The first 9 rows are patterns. Each new row is the sum of 2 different patterns, raised or lowered, with some noise. Before adding, each is slid sideways (what falls off one end comes back at the other) and multiplied by a number that may be negative. Names go in the order of the patterns.
(in the rows, 128 means zero)
Some rows, each with the names of its patterns after it:
| 125 | 122 | 116 | 146 | 132 | 141 | 142 | 115 | 105 | 124 | 149 | 137 | 124 | 124 | 134 | 136 | 112 | 135 | 103 | 124 | 134 | 114 | 142 | 108 | 110 | 148 | 131 | 119 | 120 | 114 | 153 | 148 | 106 | 145 | 135 | 126 | 142 | 138 | 143 | 124 | 136 | 142 | 137 | : S
| 108 | 141 | 145 | 120 | 109 | 142 | 124 | 151 | 148 | 105 | 126 | 129 | 132 | 132 | 138 | 104 | 107 | 107 | 134 | 111 | 112 | 153 | 103 | 116 | 150 | 105 | 151 | 105 | 103 | 146 | 128 | 150 | 146 | 146 | 149 | 145 | 126 | 137 | 149 | 106 | 138 | 105 | 112 | : A
| 147 | 137 | 139 | 110 | 119 | 110 | 134 | 136 | 134 | 148 | 130 | 120 | 134 | 121 | 107 | 115 | 105 | 148 | 146 | 149 | 132 | 131 | 103 | 123 | 130 | 147 | 136 | 108 | 116 | 132 | 120 | 137 | 135 | 104 | 121 | 111 | 123 | 139 | 150 | 152 | 104 | 113 | 124 | : Z
| 109 | 148 | 132 | 137 | 142 | 130 | 116 | 127 | 112 | 139 | 140 | 135 | 124 | 135 | 114 | 153 | 103 | 133 | 138 | 116 | 146 | 103 | 121 | 140 | 135 | 123 | 137 | 127 | 129 | 129 | 119 | 128 | 140 | 153 | 125 | 106 | 104 | 107 | 152 | 128 | 112 | 142 | 106 | : X
| 123 | 126 | 153 | 148 | 121 | 116 | 109 | 105 | 106 | 141 | 119 | 152 | 133 | 108 | 107 | 110 | 119 | 104 | 118 | 115 | 135 | 153 | 138 | 144 | 133 | 154 | 147 | 122 | 119 | 121 | 119 | 107 | 127 | 122 | 150 | 123 | 125 | 116 | 138 | 118 | 144 | 128 | 138 | : M
| 147 | 124 | 110 | 142 | 144 | 119 | 144 | 141 | 117 | 141 | 130 | 116 | 121 | 106 | 103 | 126 | 134 | 113 | 148 | 140 | 119 | 112 | 129 | 129 | 128 | 149 | 128 | 134 | 122 | 147 | 139 | 134 | 133 | 108 | 140 | 138 | 130 | 149 | 133 | 120 | 118 | 136 | 126 | : T
| 112 | 147 | 110 | 120 | 108 | 152 | 145 | 113 | 149 | 108 | 119 | 122 | 150 | 136 | 148 | 109 | 139 | 144 | 120 | 122 | 146 | 106 | 121 | 146 | 103 | 140 | 110 | 147 | 145 | 107 | 138 | 133 | 148 | 115 | 115 | 109 | 123 | 147 | 121 | 105 | 119 | 126 | 118 | : G
| 132 | 123 | 138 | 146 | 111 | 123 | 110 | 141 | 115 | 148 | 141 | 104 | 126 | 128 | 105 | 146 | 104 | 111 | 146 | 133 | 148 | 115 | 104 | 131 | 113 | 113 | 149 | 141 | 134 | 149 | 117 | 122 | 117 | 103 | 152 | 143 | 135 | 148 | 117 | 118 | 118 | 120 | 126 | : L
| 126 | 145 | 145 | 107 | 112 | 150 | 118 | 139 | 152 | 144 | 139 | 137 | 126 | 152 | 105 | 132 | 143 | 125 | 147 | 107 | 106 | 125 | 153 | 128 | 107 | 145 | 124 | 141 | 115 | 117 | 130 | 127 | 122 | 110 | 135 | 142 | 141 | 149 | 147 | 112 | 108 | 106 | 106 | : E

New rows, each followed by the names of its patterns:
| 113 | 119 | 108 | 145 | 133 | 154 | 141 | 124 | 121 | 131 | 139 | 117 | 126 | 131 | 135 | 155 | 151 | 161 | 142 | 161 | 155 | 121 | 128 | 128 | 132 | 110 | 130 | 128 | 156 | 142 | 129 | 121 | 147 | 117 | 150 | 141 | 151 | 130 | 136 | 152 | 157 | 138 | 118 | : M T
| 124 | 111 |  95 | 129 | 144 | 147 | 147 | 114 | 117 | 125 | 102 | 129 | 135 | 117 | 128 | 107 | 107 | 132 | 126 | 129 | 146 | 122 | 120 | 123 | 126 | 128 | 123 | 107 | 148 | 118 | 124 | 122 | 100 | 138 | 139 | 114 | 107 | 133 | 114 | 130 | 116 | 118 | 131 | : X E
| 102 | 124 | 129 | 118 | 110 | 110 | 111 | 105 | 115 | 123 | 138 | 122 | 117 | 118 | 121 | 116 | 121 | 136 | 116 | 104 | 110 | 115 | 120 | 130 | 104 | 112 | 123 | 101 | 109 | 119 | 104 | 119 |  95 | 130 | 109 | 104 | 118 | 109 | 132 | 127 | 100 | 110 | 111 | : S X
| 136 | 130 | 125 | 142 | 143 | 132 | 146 | 131 | 121 | 121 | 141 | 150 | 146 | 118 | 136 | 158 | 132 | 108 | 151 |  98 | 121 | 151 | 113 | 149 | 128 | 125 | 176 | 161 | 129 | 124 | 136 | 142 | 146 | 124 | 165 | 143 | 132 | 150 | 128 | 150 | 128 | 150 | 134 | : S T
| 121 | 124 | 121 | 131 | 129 | 143 | 135 | 126 | 112 | 133 | 144 | 144 | 122 | 140 | 119 | 122 | 154 | 134 | 141 | 142 | 117 | 126 | 123 | 138 | 137 | 127 | 124 | 132 | 123 | 148 | 142 | 135 | 123 | 122 | 120 | 122 | 130 | 139 | 135 | 126 | 139 | 136 | 136 | : Z L
| 124 | 156 | 108 | 107 | 153 | 125 | 115 | 135 | 113 | 149 | 156 | 120 | 161 | 155 | 132 | 139 | 150 | 129 | 122 | 145 | 154 | 138 | 130 | 128 | 110 | 145 | 130 | 146 | 130 | 115 | 110 | 126 | 162 | 130 | 122 | 128 | 122 | 135 | 127 | 144 | 108 | 131 | 123 | : S T
|  87 | 105 | 101 | 126 | 129 | 106 | 136 | 121 | 115 | 107 | 106 | 107 | 113 | 132 | 134 | 122 |  92 | 108 | 113 | 108 | 107 | 108 | 137 | 110 | 113 | 113 | 109 | 100 |  90 | 131 | 114 | 121 |  97 | 127 | 102 | 112 | 122 | 113 | 108 | 123 | 108 | 149 | 132 | : S L
| 156 | 144 | 159 | 165 | 121 | 152 | 135 | 190 | 140 | 173 | 158 | 145 | 146 | 173 | 136 | 183 | 131 | 140 | 198 | 181 | 168 | 132 | 118 | 138 | 123 | 157 | 168 | 191 | 168 | 157 | 127 | 134 | 138 | 110 | 169 | 159 | 171 | 199 | 157 | 164 | 153 | 174 | 173 | : M L
| 142 | 119 | 111 |  94 | 104 | 113 |  84 | 113 |  83 |  80 | 105 | 109 | 110 | 118 | 111 | 127 | 112 |  83 | 115 | 101 | 132 | 116 | 120 |  83 | 110 | 116 | 103 | 113 |  82 | 103 | 122 | 118 | 125 | 132 | 140 |  95 | 110 |  84 |  94 | 115 | 136 | 137 | 131 | : M E
| 140 | 111 | 136 | 129 | 147 | 136 | 131 | 146 | 131 | 138 | 119 | 148 | 139 | 149 | 124 | 146 | 134 | 119 | 120 | 149 | 111 | 121 | 158 | 104 | 136 | 131 | 137 | 158 | 108 | 130 | 146 | 147 | 136 | 134 | 130 | 139 | 155 | 129 | 122 | 138 | 122 | 131 | 111 | : A G
| 128 |  93 | 115 |  92 |  90 | 118 | 134 | 110 |  96 |  89 | 126 | 111 |  97 | 109 | 117 | 115 | 137 | 107 | 100 | 125 |  93 | 129 | 126 |  89 | 111 | 119 | 110 | 110 |  87 | 103 | 144 | 105 |  90 | 113 | 104 |  94 | 105 | 124 |  92 |  96 |  98 | 106 | 115 | : S X
| 160 | 123 | 141 | 145 | 121 | 140 | 150 | 122 | 137 | 141 |  99 | 143 | 131 | 155 | 148 | 115 | 146 | 143 | 142 | 129 | 107 | 116 | 133 | 143 | 136 | 103 | 116 | 146 | 128 | 114 | 146 | 110 | 142 | 131 | 142 | 159 | 126 | 150 | 126 | 132 | 138 | 151 | 146 | : S G
| 159 | 151 | 161 | 145 | 150 | 157 | 135 | 136 | 125 | 118 | 136 | 138 | 129 | 133 | 156 | 144 | 154 | 146 | 135 | 146 | 127 | 141 | 133 | 153 | 142 | 154 | 142 | 152 | 125 | 132 | 130 | 114 | 127 | 154 | 158 | 142 | 148 | 168 | 126 | 153 | 138 | 146 | 159 | : M E
| 127 | 171 | 151 | 109 | 148 | 147 | 133 | 140 | 160 | 140 | 133 | 135 | 166 | 159 | 128 | 149 | 118 | 147 | 139 | 165 | 157 | 145 | 109 | 145 | 166 | 141 | 134 | 150 | 131 | 142 | 140 | 128 | 129 | 125 | 157 | 141 | 136 | 132 | 130 | 169 | 135 | 125 | 124 | : S G
| 121 | 123 | 100 |  97 | 103 | 131 |  87 | 126 | 126 |  91 | 116 |  96 |  78 | 138 |  78 |  89 | 127 | 108 | 123 |  89 |  89 | 109 |  89 |  91 | 131 | 125 | 122 | 119 |  97 |  96 |  92 |  93 | 145 | 125 | 104 | 123 | 102 | 102 |  96 |  99 | 118 | 109 | 118 | : S L
| 124 | 119 | 133 |  87 | 108 | 104 | 116 |  96 | 151 | 145 | 108 |  94 | 134 | 121 | 141 | 156 | 106 | 127 | 118 | 144 | 135 | 135 | 109 |  90 | 118 | 137 | 114 | 130 | 145 |  97 | 106 | 147 | 103 | 157 | 103 |  88 | 149 | 139 | 133 | 151 | 148 | 128 | 147 | : A T
|  86 |  92 | 134 | 116 | 132 | 147 | 143 | 129 | 149 | 104 | 111 | 149 | 116 | 122 | 135 | 152 | 125 | 128 | 114 |  82 | 112 | 102 | 121 |  83 |  95 | 118 | 121 | 143 | 115 | 126 | 117 | 104 |  99 | 131 | 131 | 121 | 114 | 110 | 111 | 135 |  99 | 108 | 129 | : M T
| 121 | 122 | 126 |  93 | 103 | 130 |  99 |  92 | 115 |  99 | 109 |  92 | 118 |  94 |  97 |  98 | 116 | 116 | 108 |  84 | 111 | 107 | 108 | 133 | 142 | 106 |  96 |  89 | 111 | 124 | 117 | 115 | 129 | 117 | 137 | 120 | 102 | 108 |  93 | 118 | 122 |  79 |  97 | : S M
| 107 | 113 | 123 | 127 | 116 | 149 | 139 | 133 | 157 | 136 | 143 | 106 | 139 | 140 | 145 | 115 | 132 | 105 | 139 | 121 | 141 | 140 |  96 |  93 | 130 | 154 | 150 | 144 | 144 | 120 | 141 |  94 | 128 | 128 | 142 | 148 | 127 | 157 | 121 | 126 | 136 | 108 | 112 | : S M
| 128 | 122 | 108 | 112 | 126 | 136 | 100 |  94 | 155 | 144 | 163 | 120 |  90 | 137 | 135 | 123 | 145 | 148 | 149 | 129 | 134 | 129 | 136 |  83 | 135 | 155 | 115 | 163 | 127 | 124 | 100 | 114 | 108 | 147 | 113 | 122 | 151 | 118 | 106 | 131 | 148 | 100 | 168 | : G L
| 127 | 123 | 115 | 103 | 107 | 105 |  96 | 131 | 112 | 107 | 117 | 105 |  97 |  98 | 114 | 100 | 107 | 116 | 109 | 130 |  91 |  97 | 105 | 119 | 110 | 129 | 126 | 103 | 116 | 110 |  98 | 129 |  86 | 102 | 113 | 107 | 117 | 106 | 100 | 110 |  93 | 106 | 121 | : A L
| 126 | 136 | 137 | 136 | 168 | 165 | 148 | 134 | 139 | 148 | 125 | 168 | 155 | 120 | 168 | 121 | 163 | 155 | 107 | 131 | 108 | 117 | 108 | 109 | 123 | 143 | 132 | 121 | 166 | 128 | 159 | 140 | 155 | 125 | 128 | 137 | 159 | 116 | 139 | 110 | 120 | 156 | 126 | : A M
| 144 | 154 | 162 | 124 | 141 | 118 | 115 | 141 | 145 | 156 |  98 | 112 | 137 | 159 | 151 | 153 | 138 | 130 | 126 | 127 | 149 | 148 | 163 | 132 | 138 | 131 | 132 | 113 | 130 | 120 | 138 | 138 | 160 | 151 | 154 | 133 | 149 | 131 | 161 | 127 | 118 | 142 | 157 | : Z M
| 151 | 117 | 138 | 138 | 138 | 159 | 125 | 139 | 155 | 138 | 120 | 134 | 124 | 129 | 164 | 130 | 117 | 130 | 131 | 128 | 132 | 175 | 117 | 113 |  99 | 145 | 171 | 123 | 145 | 129 | 112 | 118 | 175 | 148 | 165 | 129 | 150 | 144 | 130 | 120 | 164 | 126 | 136 | : X G
| 112 | 112 | 128 | 134 | 142 | 124 | 156 | 126 | 119 | 118 | 108 | 163 | 136 | 124 | 136 | 102 | 103 | 130 | 135 | 141 | 147 | 123 | 123 | 131 | 127 | 135 |  94 | 147 | 107 | 129 | 127 |  95 | 119 | 128 |  88 | 161 | 103 |  99 | 147 | 118 | 162 | 132 | 108 | : L E
| 131 | 107 | 157 | 143 | 100 | 124 | 121 | 117 | 156 |  93 | 119 | 148 | 131 | 155 | 119 | 112 | 130 | 118 | 121 | 152 | 140 | 132 | 143 | 126 | 123 | 123 | 110 | 146 | 132 | 132 | 159 | 122 | 117 | 117 | 123 | 130 | 123 | 127 | 126 | 143 | 115 | 116 | 117 | : S L
| 153 | 105 | 135 | 141 | 126 | 140 | 136 | 158 | 135 | 118 | 106 | 125 | 101 |  98 | 149 | 127 | 142 | 150 | 115 |  98 | 132 | 114 | 117 | 109 | 107 | 151 | 150 | 138 | 134 | 142 | 164 | 161 | 127 | 109 | 130 | 138 | 116 | 131 | 131 | 162 | 112 | 139 | 125 | : M G
| 130 |  94 | 131 | 102 | 112 |  96 | 133 | 122 | 106 | 112 | 129 | 115 | 146 | 127 | 108 | 121 | 113 | 118 | 112 | 131 | 108 | 100 | 107 | 129 |  97 | 101 | 134 |  91 | 111 | 138 | 103 | 145 |  90 |  92 | 129 | 111 | 138 | 135 | 134 | 137 | 131 | 116 | 126 | : A L
| 139 | 123 | 113 | 124 | 117 | 120 | 129 | 116 | 105 | 116 | 100 | 126 | 104 | 118 | 139 |  98 | 117 | 132 | 115 | 126 | 103 |  99 | 127 | 127 | 129 | 121 | 125 | 129 | 125 | 113 | 131 | 123 | 105 | 117 | 118 | 117 | 103 | 133 | 120 | 112 | 108 | 134 | 121 | : A G
| 105 | 136 | 101 | 104 | 128 |  86 | 112 | 102 | 134 | 122 | 112 | 131 | 115 | 124 | 108 | 107 | 103 | 125 | 132 | 114 |  97 | 121 | 122 | 113 | 107 | 120 | 109 | 116 | 103 | 147 | 132 | 101 | 127 | 105 | 109 | 123 | 132 | 113 | 140 | 112 | 120 | 137 | 117 | : T G
|  89 | 130 | 125 | 111 | 107 | 112 | 125 | 107 | 130 |  97 | 106 | 129 |  95 | 101 | 122 | 127 | 105 | 112 | 115 | 111 | 132 |  94 | 120 | 138 |  94 | 121 | 115 | 102 | 114 | 144 | 130 | 152 | 131 | 128 | 125 | 127 |  97 | 120 | 115 | 128 | 130 | 102 | 126 | : T G
| 139 | 142 | 153 | 163 | 142 | 158 | 134 | 121 | 151 | 168 | 134 | 147 | 123 | 126 | 127 | 155 | 147 | 155 | 149 | 135 | 130 | 149 | 132 | 135 | 116 | 140 | 154 | 147 | 164 | 133 | 159 | 128 | 130 | 138 | 157 | 140 | 127 | 131 | 145 | 141 | 147 | 138 | 108 | : Z X
| 160 | 160 | 164 | 156 | 159 | 157 | 153 | 173 | 164 | 165 | 167 | 147 | 150 | 147 | 162 | 165 | 169 | 159 | 167 | 160 | 149 | 158 | 156 | 170 | 146 | 165 | 168 | 145 | 162 | 162 | 139 | 167 | 141 | 148 | 173 | 170 | 178 | 144 | 142 | 159 | 159 | 155 | 175 | : Z L
